The rows of a group lie close to one hidden flat surface of 9 dimensions, which passes through zero. Surfaces can cross.
In the rows, 128 means zero.
Some rows, each with its group after it:
[ 88 171  95 142  95 147 132  82  91 126 161 142  92 109  75  49  96 167
 159 127 169]
Z_828
[116  80 122 141 136 198 143 150 131 117 114  54 150 126 125 130 114 161
 129 152 125]
Z_481
[156 121 106 160 122  72 203 129 139 146 116 118 117 110 177 139 110 100
 150  93 133]
Z_828
[ 91 130 126 138  53 162 114 172  82 122 132 131 110 144  93  85 150 160
 159 111 168]
Z_828
[101 120  96 111 109 166 112 129 163 126 179 119 124 112  66 121  98 142
 148 153 131]
Z_947
[145 109 104  55  80 194 131 180 156 162 121 111  93  83 123  78 155 123
 107 139 134]
Z_274
[145 152 148 133 194 111 125  67 152 118 169 112 128 111 153 137 136 142
 136  82 158]
Z_274
[117 156 133 137 159 170 115 120 136 103 137  72 134 135 114 149 123 160
 137 105 159]
Z_481
[164 139 163 109 135 125 129  86 131 149 130 131 165 135 145 175 104  99
 139 179 105]
Z_481
[114 155 122 115  76  97 133 124 106 157 147 194 116 132 110 138 110  85
 152 145 124]
Z_481
[108 108 132 181 141  97  95  95  88 117 138 186 159 158 115 140 110 108
 110 146  71]
Z_213
[125 130  85 115 146 101 163 132 156 143 144 138  83  78 148 102 131 114
 105  76 134]
Z_828
[186 117 130 132 116 156 109 115 170 139 168 107 126 108 133  92 136 154
 138 114 117]
Z_828
[ 91 135 163 165 129  72 173  81  48 141 138 176 144 148 164 103 141 136
 189 105 187]
Z_481
[165 144 100 139 132  58 185 131 179 135 115 108 106 102 162 148 112 106
 152  98 143]
Z_828
[156 146 164 124 188  89  79  55 158 118 174 158 141 126 130 122 139 146
 124 132 124]
Z_947
[112 129 146  80 144 165 120 104 149 120 141  98 155 117 104 162 101 140
 133 195 142]
Z_213
[152 155  72 128  54 145 107 197 138 121 100 131  57 117  84  73 133 120
  93 107 105]
Z_274
[158 103 124 122  96 190 176 137  87 173  83  92 131 118 163 109 115 104
 116 164 101]
Z_274
[140 169 102 116 137 130 144 146 152 150 141 117  95 119 126 142 122 103
 129  86 130]
Z_213
[139 160 105 170 146 171  88  93 112 113 118 116 113 140  88  72  94 155
  94 143  81]
Z_274
[118 110 114 105 153  95 142 132 129 116 100 137 102  89 165  87 161 138
  87 105 148]
Z_75
[115  68 140 143  85  88 157 151 120 152 155 180 161 143 150 145 137 101
 175 133 121]
Z_429
[110 133 138 134 105  87 186 164  89 124  83 118 126 141 173 166 142 110
 151  90 175]
Z_828
[155 162 128  91 177  42 136  99 149 140  99 178 100 100 172 110 153  98
  81 109 118]
Z_274
[ 56 106 131 125  89 103 151 150  93 123  92 159 142 143 100 111 121 145
 173 194 164]
Z_481
[108 126  97 161 150 165 158  83 103 131 148 106 128 118 120 134  74 115
 129 131 111]
Z_75
[128 232 146 115 175 102 106  66 124 112 166 131 105 132 104 176 111 116
 129  76 173]
Z_75
[167  97 183 113  47 219 137 155 101 176 168  99 179 162 137 163 135 116
 207 159 141]
Z_429
[131 127 126 170 109  73 174 142 105 125  90 136 133 142 158 171 113  97
 148 111 131]
Z_274
[139 122 153 125 149 110 167  68 138 155 164 120 158 115 154 157 102 119
 171 144 148]
Z_947
[174 134 173  85 133 158 132 139 177 150 152  70 156 131 148 164 151 154
 178 135 178]
Z_75
[127 171 157 147 156 168  65  97 112  98 124 107 145 171  80 128 121 178
 123 160 126]
Z_947
[121 176 128 145 113  94 128 131 138 129 129 147 129 162  87 181  92 103
 164 140 131]
Z_75
[148 107 186  89 116 109  72 129 120 117 125 169 146 133 154 107 199 146
 105 141 136]
Z_213
[158 162 144 130 169 130 137  57 104 147 180 129 110 106 171 120 139 107
 108  51 137]
Z_75
[143  89 115 141  87 174 185 154  92 159  94  96 131 119 169 132 115 102
 132 134 119]
Z_429
[143 115 130 111 138 173 162 100 137 162 172  94 136 103 148 119 121 134
 153 119 151]
Z_947
[148 119 179 166 154  89  75 110 110  91 113 147 172 169 137 167 139 135
 114 146  95]
Z_947
[143 115 156 126  91 122 140 161 102 140 104 138 149 152 149 156 144 100
 141 132 119]
Z_213
[166 186 164 101 173 107  87 103 152 128 140 144 126 142 137 163 146 113
 112 107 122]
Z_213
[133  89 143  81 116 126 166 141 117 167  94 141 146 118 171 136 134  93
 121 181 118]
Z_274
[172 147 139  96  84 132 163 107 166 146 135  76 134 102 137 132  97 142
 193 170 171]
Z_828
[139 132 126 155 145 125 115 121 113 128  91 142 130 149 127 119 121 118
 100 154  80]
Z_947
[114 204 162 134 135 156 116 139  65  92  61  80 117 171 126 128 142 168
 136 110 189]
Z_274
[129 137 124 193 147 161  71  98 106 101 127 130 144 168  80 113  97 162
 112 159  71]
Z_429
[123  73 137 148 159 179 112 107 129 117 173  99 144 114 144  83 156 182
 118  96 138]
Z_429
[177  96 145 154 117 122 131 152 175 158 142 124 160 154 140 131 137 137
 180 148 105]
Z_75
[155 155 118 108 140 169 111 121 131 115  74  87 107 117 126 110 116 134
  74 156 104]
Z_429
[145 140 161 114 182 100 151  82 148 120 146  98 150 110 173 182 128 125
 142 112 160]
Z_947
[124 104 132 143 147 144 142  92 107 131 148 118 150 121 147 138 110 124
 135 140 121]
Z_213
[ 47 100  98 181 115 111 160 137  84 113  97 140 146 149  92 125  76 144
 161 187 126]
Z_481
[179 101 133 114 143 176  81 109 150 142 169 131 122 107 137  67 168 142
  89 111  89]
Z_947
[110 113 128  75 100 148  88 176 153 106  98 126 123 122  92 107 152 161
 106 182 132]
Z_75
[ 81 115 137 169 144 110 166  77  73 137 139 144 155 142 140 104 103 150
 173 147 156]
Z_481
[181 110 143 172 110 132 170 143 138 177 174 113 145 151 169 140 138 117
 197  75 137]
Z_75
[168 153  96 100 104 162 147 157 164 145 135  98 100 109 121 187  91  68
 110 107 104]
Z_481
[113  85  76 144 155 113 163 116 132 128  98 128 120  93 135 112  83 110
  80 164  75]
Z_429
[109 119 140 144 139 138 194 106 112 119 105  66 156 126 156 158  89 153
 170 158 173]
Z_213
[135 135 100 135 206 119  81  59 173 115 171 144 113 102 100  79 112 155
  82 138  85]
Z_75
[117 169 114 113 117 136 197 134  86 171  69 114 106 129 143 116  99 106
 144 149 154]
Z_947
[191 157 172 106  83 168 106 143 104 151 120 115 136 152 147 130 158 116
 139 123 127]
Z_429
[109  89 116 214 147  96 113  89 128  96 208 150 152 131 118 139 115 148
 155  77 119]
Z_947
[115 103 117  81 144 154 134  97 151 129 155 115 130  81 128 110 120 140
 123 157 144]
Z_213
[172 151 201 162 191 116  48  94 131  87 141 114 167 179 140 159 168 168
 119 106 119]
Z_828
[102 185  95  94 162  85 105 105 167 110 138 151  80 100  87 100 124 138
 102 113 148]
Z_828
[131 173 172  98  97  81 142 123  97 121 104 138 125 137 155 132 161 140
 166 120 205]
Z_828
[115  98 152 182  99 106  91 142  90 111 114 167 162 179 107 142 130 131
 140 160  90]
Z_274
[109 143 126  97 174 132  87  78 137 127 191 173 126 105 111 136 129 107
  87 109 111]
Z_213
[ 88 101 154 129 124 120 101 145 137 103 167 132 158 146 104 143 155 172
 166 126 173]
Z_429
[ 96  81 112  60 130 173 160 132 156 165 146 121 151  93 121 138 113 114
 133 194 125]
Z_274
[138 128 162  37 128  79 103 138 192 130 119 160 142 106 134 157 153 118
 125 185 139]
Z_429
[ 72 131 103 119 128 229 158 133 116 130 182  62 116 117  93 159  96 133
 152  96 180]
Z_213
[100  88  71 151  77 110 149 179 120 139 102 166 113 129 107 109 114 103
 117 147  95]
Z_75
[143 116 142 206  79 168 149 147  64 137 132 110 146 170 141 169 111 101
 159  88 113]
Z_481
[123 110 205 128 144 136 108 114  98 101 100 103 184 162 151 131 164 187
 161 171 167]
Z_481
[132 122 144 138 175 108 134  95 118 103  76 109 154 130 155 148 109 134
  97 170 104]
Z_429

New rows, each followed by its group:
[116 136 160 139 137  99 162  96  65 120  84 131 154 137 179 175 113  97
 121 134 134]
Z_75
[118  56 120 149 114 105 108 153 168  90 182 130 153 105 140 166 147 123
 120  84 123]
Z_947
[127 144 136 115  96 152  46 140 125 107 139 165 129 149  63 112 135 134
 101 167  92]
Z_75
[113 142 114 196 112  55 174  99  64 155 133 198 128 151 142 141  96  74
 160 108 109]
Z_481
[168 147 132 149 109 113 149 120 152 127 146  86 117 119 150 113 129 152
 179  86 173]
Z_828
[126 132 154 122 140  74  64 114 168  86 156 163 142 132 110 147 153 144
 121 127 128]
Z_947
[123 115 135  60 121 150 180 147 103 167  68 125 126 109 169 123 143  96
 112 171 142]
Z_274
[150 142 174  72 147 113 135  65 138 151 149 145 150 109 156 124 131 127
 150 166 148]
Z_481
[140 145 166 155  76 100 157 166  65 137  82 135 138 171 168 170 142 102
 166 105 149]
Z_429
[119 159 162 122 169 128 122 116 141  88  91  76 159 154 122 198 107 154
 138 170 147]
Z_481
[ 93 101  68 106 118 154 144 175 180 103 143  86  98  77 102 154 109 122
  97 109 132]
Z_947
[141  94 167  84  86 228 148 126  77 144 122  75 168 123 159 163 123 116
 138 174 138]
Z_75
[189 180 124 142 148 119 107  86 118 137  90 147 118 140 130 121  98  98
  80 153  59]
Z_429
[108 135 114  88  68 136  96 209 140 112  87 141 100 135  88 121 153 129
 105 141 134]
Z_947
[ 88  92 144 102  73 179  65 166 103 111 159 153 131 133  90  85 181 160
 120 125 144]
Z_213
[155 127  98 186  82 150  91 177 113 122 146 155  99 155  96 122 134  98
  97  60  69]
Z_481
[106 111 112  74 139 122 102 112 142 132 174 178  98  82 127  96 153 108
  84 105 122]
Z_213
[153 138 155 173 100 103  53 145 101 106 113 181 148 189 100 151 136 116
 116 143  64]
Z_481
[133 126 130 152  93 139 191 146  74 148  91 105 139 144 165 160 104  95
 153 122 135]
Z_429
[154 163 136  56 126 158  71 141 161 144 116 138 106 117 103  79 159 141
  90 161 115]
Z_947
[124 116 106 127  98 153 146 138 121 160 163 137 104 107 125  94 127 116
 141  99 136]
Z_481
[155 150 144 119 161 146 162 135 109 123  96  67 105 111 202 136 164 132
 104  50 167]
Z_947
[110  96 134 158  98 167 113 183 116  89 142  81 133 139 135 157 163 156
 129  62 163]
Z_947
[119 131 153  49 139 160 142 119 127 152 169 128 136 106 155 198 137  74
 123 115 158]
Z_213
[ 89  92  76 123 109 194 165 134  88 133 140 100 100  88 124  89 111 125
  97 107 131]
Z_75
[111 129 115 107 140 201 159  87 151 145 178  70 140 105 100 143  70 143
 172 166 159]
Z_947
[110 166 111 138 107 125 158 139 138 138 139 112 121 143  98 186  79 105
 173 120 151]
Z_75
[124 150 125 109  69 153 148 137  77 151 134 144 121 127 124 177  98  60
 135 122 121]
Z_75
[156 188 124 120 177  88 158 110 168 128  94  98 114 124 152 149 108 127
 138 117 153]
Z_213
[154  98  79 111  52 171 135 186 175 145 161 111  93  94 104 108 121 112
 131 110 114]
Z_274
[139 113 158  95 100  91  93 182 144  98 108 146 131 124 153 151 192 129
 107  98 139]
Z_947
[ 83 126  97 146 131 123  99 142 103  94 119 151  92 118 100  66 150 162
  82  83 135]
Z_75
[ 74 136 164 157 115 131 114 138  60  97 135 142 149 173 124 176 146 123
 147  94 159]
Z_213
[128 106  86 123 102  89 153 150 207 123 182 125 126  92 107 187  91 101
 163 118 134]
Z_274
[117 112 149  76 104 175 152 163 143 127 141  76 132 106 144 140 157 149
 154 109 198]
Z_429
[116 101 164 114 156 103  87 101 136 111 105 155 165 137 122  95 146 168
 124 208 118]
Z_481
[127 125 101 111 177 151 146 174 177 124 144  77  95 101 149 153 155 121
  99  37 152]
Z_828
[100 144 110 181  75 105 116 112  72 122 137 178 106 146  90  58 113 157
 157 126 133]
Z_828
[ 96 150 153 135 129 140 155 130  95 118 117 103 151 157 129 206 105 108
 160 118 159]
Z_213
[122 165 115  98  86 184 207 157  68 190  69 101 105 141 137  98 107 115
 161 161 159]
Z_947
[200 140 160 126 117 130  70 127 163 120 169 119 128 124 136 116 167 142
 121  92 120]
Z_274
[112 169 132  92 118 134  94 155 162  97 127 107 112 126  88 150 132 152
 136 124 175]
Z_274
[136  96  88 161 120 163 134 152 187 147 169 104 129 130  83 109  97 153
 166 147 104]
Z_75
[110 109 158  63  88 142 132 163 121 123 111 118 141 120 142 149 156 127
 137 154 172]
Z_213
[105  92 125 154  82 126 146 199 102  93  77 106 141 147 137 182 132 116
 126 120 123]
Z_947
[133 146 111 172 101 168 146 140  75 124  89  94 115 154 126 124 105 126
 122 119 115]
Z_429
[118 185 169  65 107  84 126 138 123 133 129 155 107 126 141 139 173 127
 155 104 204]
Z_481
[141 130 180 112 147 144 102 105 119 112 143 106 147 131 152 121 165 164
 133 123 163]
Z_213
[121  55 149 166  94 162 119 132 120 121 181 110 181 137 128 163 118 132
 163 141 115]
Z_947
[125 173 117 112 135  98 105 150 185 116 133 134 110 137  86 140 126 143
 149 123 152]
Z_75
[133 139 103  87 132 188  80 120 172 145 173 132 103 101  70  69 122 153
 111 152 120]
Z_947
[110  91 102 150 111 132 123 101 143 140 174 158 154 130  85 128  75 120
 154 188  86]
Z_947
[111 129 132 167  95  99 156 158  68 126 109 150 115 146 161 133 152 109
 133  65 147]
Z_75
[103 123 111 208 159  86  89 127 121  91 119 152 126 156  92  92 126 169
 115 114 103]
Z_75
[150 132 155  66  84 184 114 166 126 153  95 108 134 137 121 120 151 132
 127 185 128]
Z_947
[137 158 165 158 138 133 164  89  70 151 119 122 148 160 163 123 120 135
 172 122 159]
Z_947
[144 110 159  86 145 110 155 109 110 134 101 118 135  98 205 121 165 115
  99 119 148]
Z_75
[139  99 113  67 139  98 151 111 201 138 170 131 134  70 146 165 112 102
 132 150 135]
Z_947
[143 126 161 132 134 163 128 140  90 106  72  72 141 145 162 134 149 150
 111 134 141]
Z_429
[105 101  33 139 111 135 164 166 141 144 109 149  80  91 102  95  85  89
  85 135  73]
Z_947
[146 152 143 154 127 126 146 114  79 164 133 153 104 143 163  63 158 135
 145  73 151]
Z_947
[158 130 148 159 139  97 162 100  70 163  58 168 155 164 174 127 107  92
 118 180  72]
Z_947
[184 151 154 155 139 158  83  86 155 104 175  77 148 137 113 149 110 159
 150 113 123]
Z_274
[139 134 132 169 179 107 118  81 126 132 205 150 110 119 156  76 167 154
 133  21 146]
Z_429
[113 134 154  82 151 120 136 113 133 129  99 123 159 128 134 184 109 102
 117 196 119]
Z_828
[123 142  72 100 110 133 175 144 167 163 155 127  92  93 104 143  81  80
 138 124 127]
Z_75
[104 133 142 152 124 114 143  92 114 134 160 138 154 142 119 141 103 138
 179 139 154]
Z_947
[142  61 126 166 111 149 134 155 113 140 131 122 139 133 154  74 156 153
 129 115 106]
Z_75
[130 100 140 127 143 140  93 111 129 127 151 147 132 122 131  64 163 168
 116 130 122]
Z_481
[121 148 192 133 106 144 103 123  60  99 106 120 155 169 148 162 158 136
 133 124 155]
Z_75
[109 133 143 142 126  97 160 136 124 113  73 113 167 161 132 200  90 116
 162 190 132]
Z_75
[ 82 179 104 126  99 155 174 170  81 136  67 103  99 149 100 121  98 131
 152 134 174]
Z_947
[190 161 136 189 125  99  65  91 173  79 154 112 148 157  82 172  79 140
 139 139  78]
Z_274
[178 163 130 127 159 129 118 114 174 116 130  82 102 110 142  56 159 199
 129  87 171]
Z_213
[155 110 138 146 143 184 130 132 108 120  90  73 143 139 160 144 129 126
  93 127  98]
Z_947
[ 84  92  92 128 104  71 154 144 119 144  96 195 124 119 114  93 115 113
 128 191 101]
Z_481
[157 184 113  76 142 141 109 127 156 119  82 105  88 107 109 114 122 126
  73 148 114]
Z_429
[ 77  73 103 126 129 117 132 138 133 119  99 148 139 115 102  67 125 172
 124 210 119]
Z_481
[124 109 119 166 114 137  78 152 121 109 157 150 122 140 104  94 159 150
 112  86 111]
Z_947
[153 119 135 171 145  63  88 134 156 124 129 173 136 158 123 101 156 148
 130 119  95]
Z_75
[121 160  87 136 159 127 188 105 139 133 127  76 108  96 137 154  78 116
 139 105 159]
Z_274
[131 162 113 129 137 127 107 126 106 123 104 145  86 128 123  74 144 140
  90 100 124]
Z_274
[116 124  75 134 126 114 151 181 134 117  77 121  88 107 139 126 130 101
  72 101 107]
Z_947
[108 162 136  97  75  64 124 159 117 135 109 189 110 135 117 131 148 103
 142 132 154]
Z_481
[192 121 118 143  84 125 127 143 160 132 154 106 114 111 143 120 131 109
 135  91 106]
Z_274
[113 171 148 118 130  81  82 116 139  98 106 155 146 160  79 162 111 140
 136 186 125]
Z_947
[116 130 106  76  87 128 108 181 149 116  81 137 107 121  97 122 134 125
  92 177 115]
Z_429
[111 174 124 185 196 117 167  55  98 124 154 103 128 136 132 133  82 144
 156  94 156]
Z_947
[ 80 138  66 147 165  54 162 107 172 105 146 148 106  92 105 157  75 105
 119 111 128]
Z_947
[122 156 111 164 139  83 122 132 121 124 122 168 109 148 117 132 129 111
 116  91 111]
Z_213
[135  90 136 180 129 177 175 108  94 135 132  65 153 132 162 110 109 162
 169 126 150]
Z_213
[117 181 151  79  95 116 155 151 105 129 108 121 116 130 139 189 133  92
 151 103 191]
Z_75
[103 121  71 150 123 141 177 165 144 139 144  98  87 107 122  96 122 145
 147  64 168]
Z_75
[143 162 131 139 192 119 136 103 130 115 142 101  98 106 168 110 157 143
 100  36 161]
Z_947
[182 101 135 202 161 127 121  98 113 132 137 129 153 147 166 145 113 100
 101 105  54]
Z_481
[198 149 140 108 133 132 101  88 155 180 188 163 116 109 143  94 144 106
 117 103 101]
Z_429
[134  84 106 166 137 163 143 126 113 128 113 110 152 131 131 140  93 111
  99 154  67]
Z_947
[ 81 154  85 135  87 122 123 176 112 123 104 152  85 139  76 100 122 134
 131 120 144]
Z_947
[122 102  78 159 145 167 171 125 107 130 102  88 100  99 145  91 102 126
  92 112 105]
Z_429
[148 162 182 122  73 112 102 112 102 112 118 131 149 157 121 117 139 167
 182 163 165]
Z_828
[150 150 112 113 142 151 126 127 123 154 113 133  95 116 129  69 138 126
  91 119 110]
Z_947
[154 109 134 118 159 144  85 164 163 122 145 116 121 127 142 130 182 134
  86  72 109]
Z_828
[116 143 105 215 191  43 167  60 124 111 142 148 138 136 138 167  62 104
 141 104  99]
Z_274
[133  87 119 188 151  90 102 130 135  84 139 138 141 126 138 158 132 120
  89  98  77]
Z_947
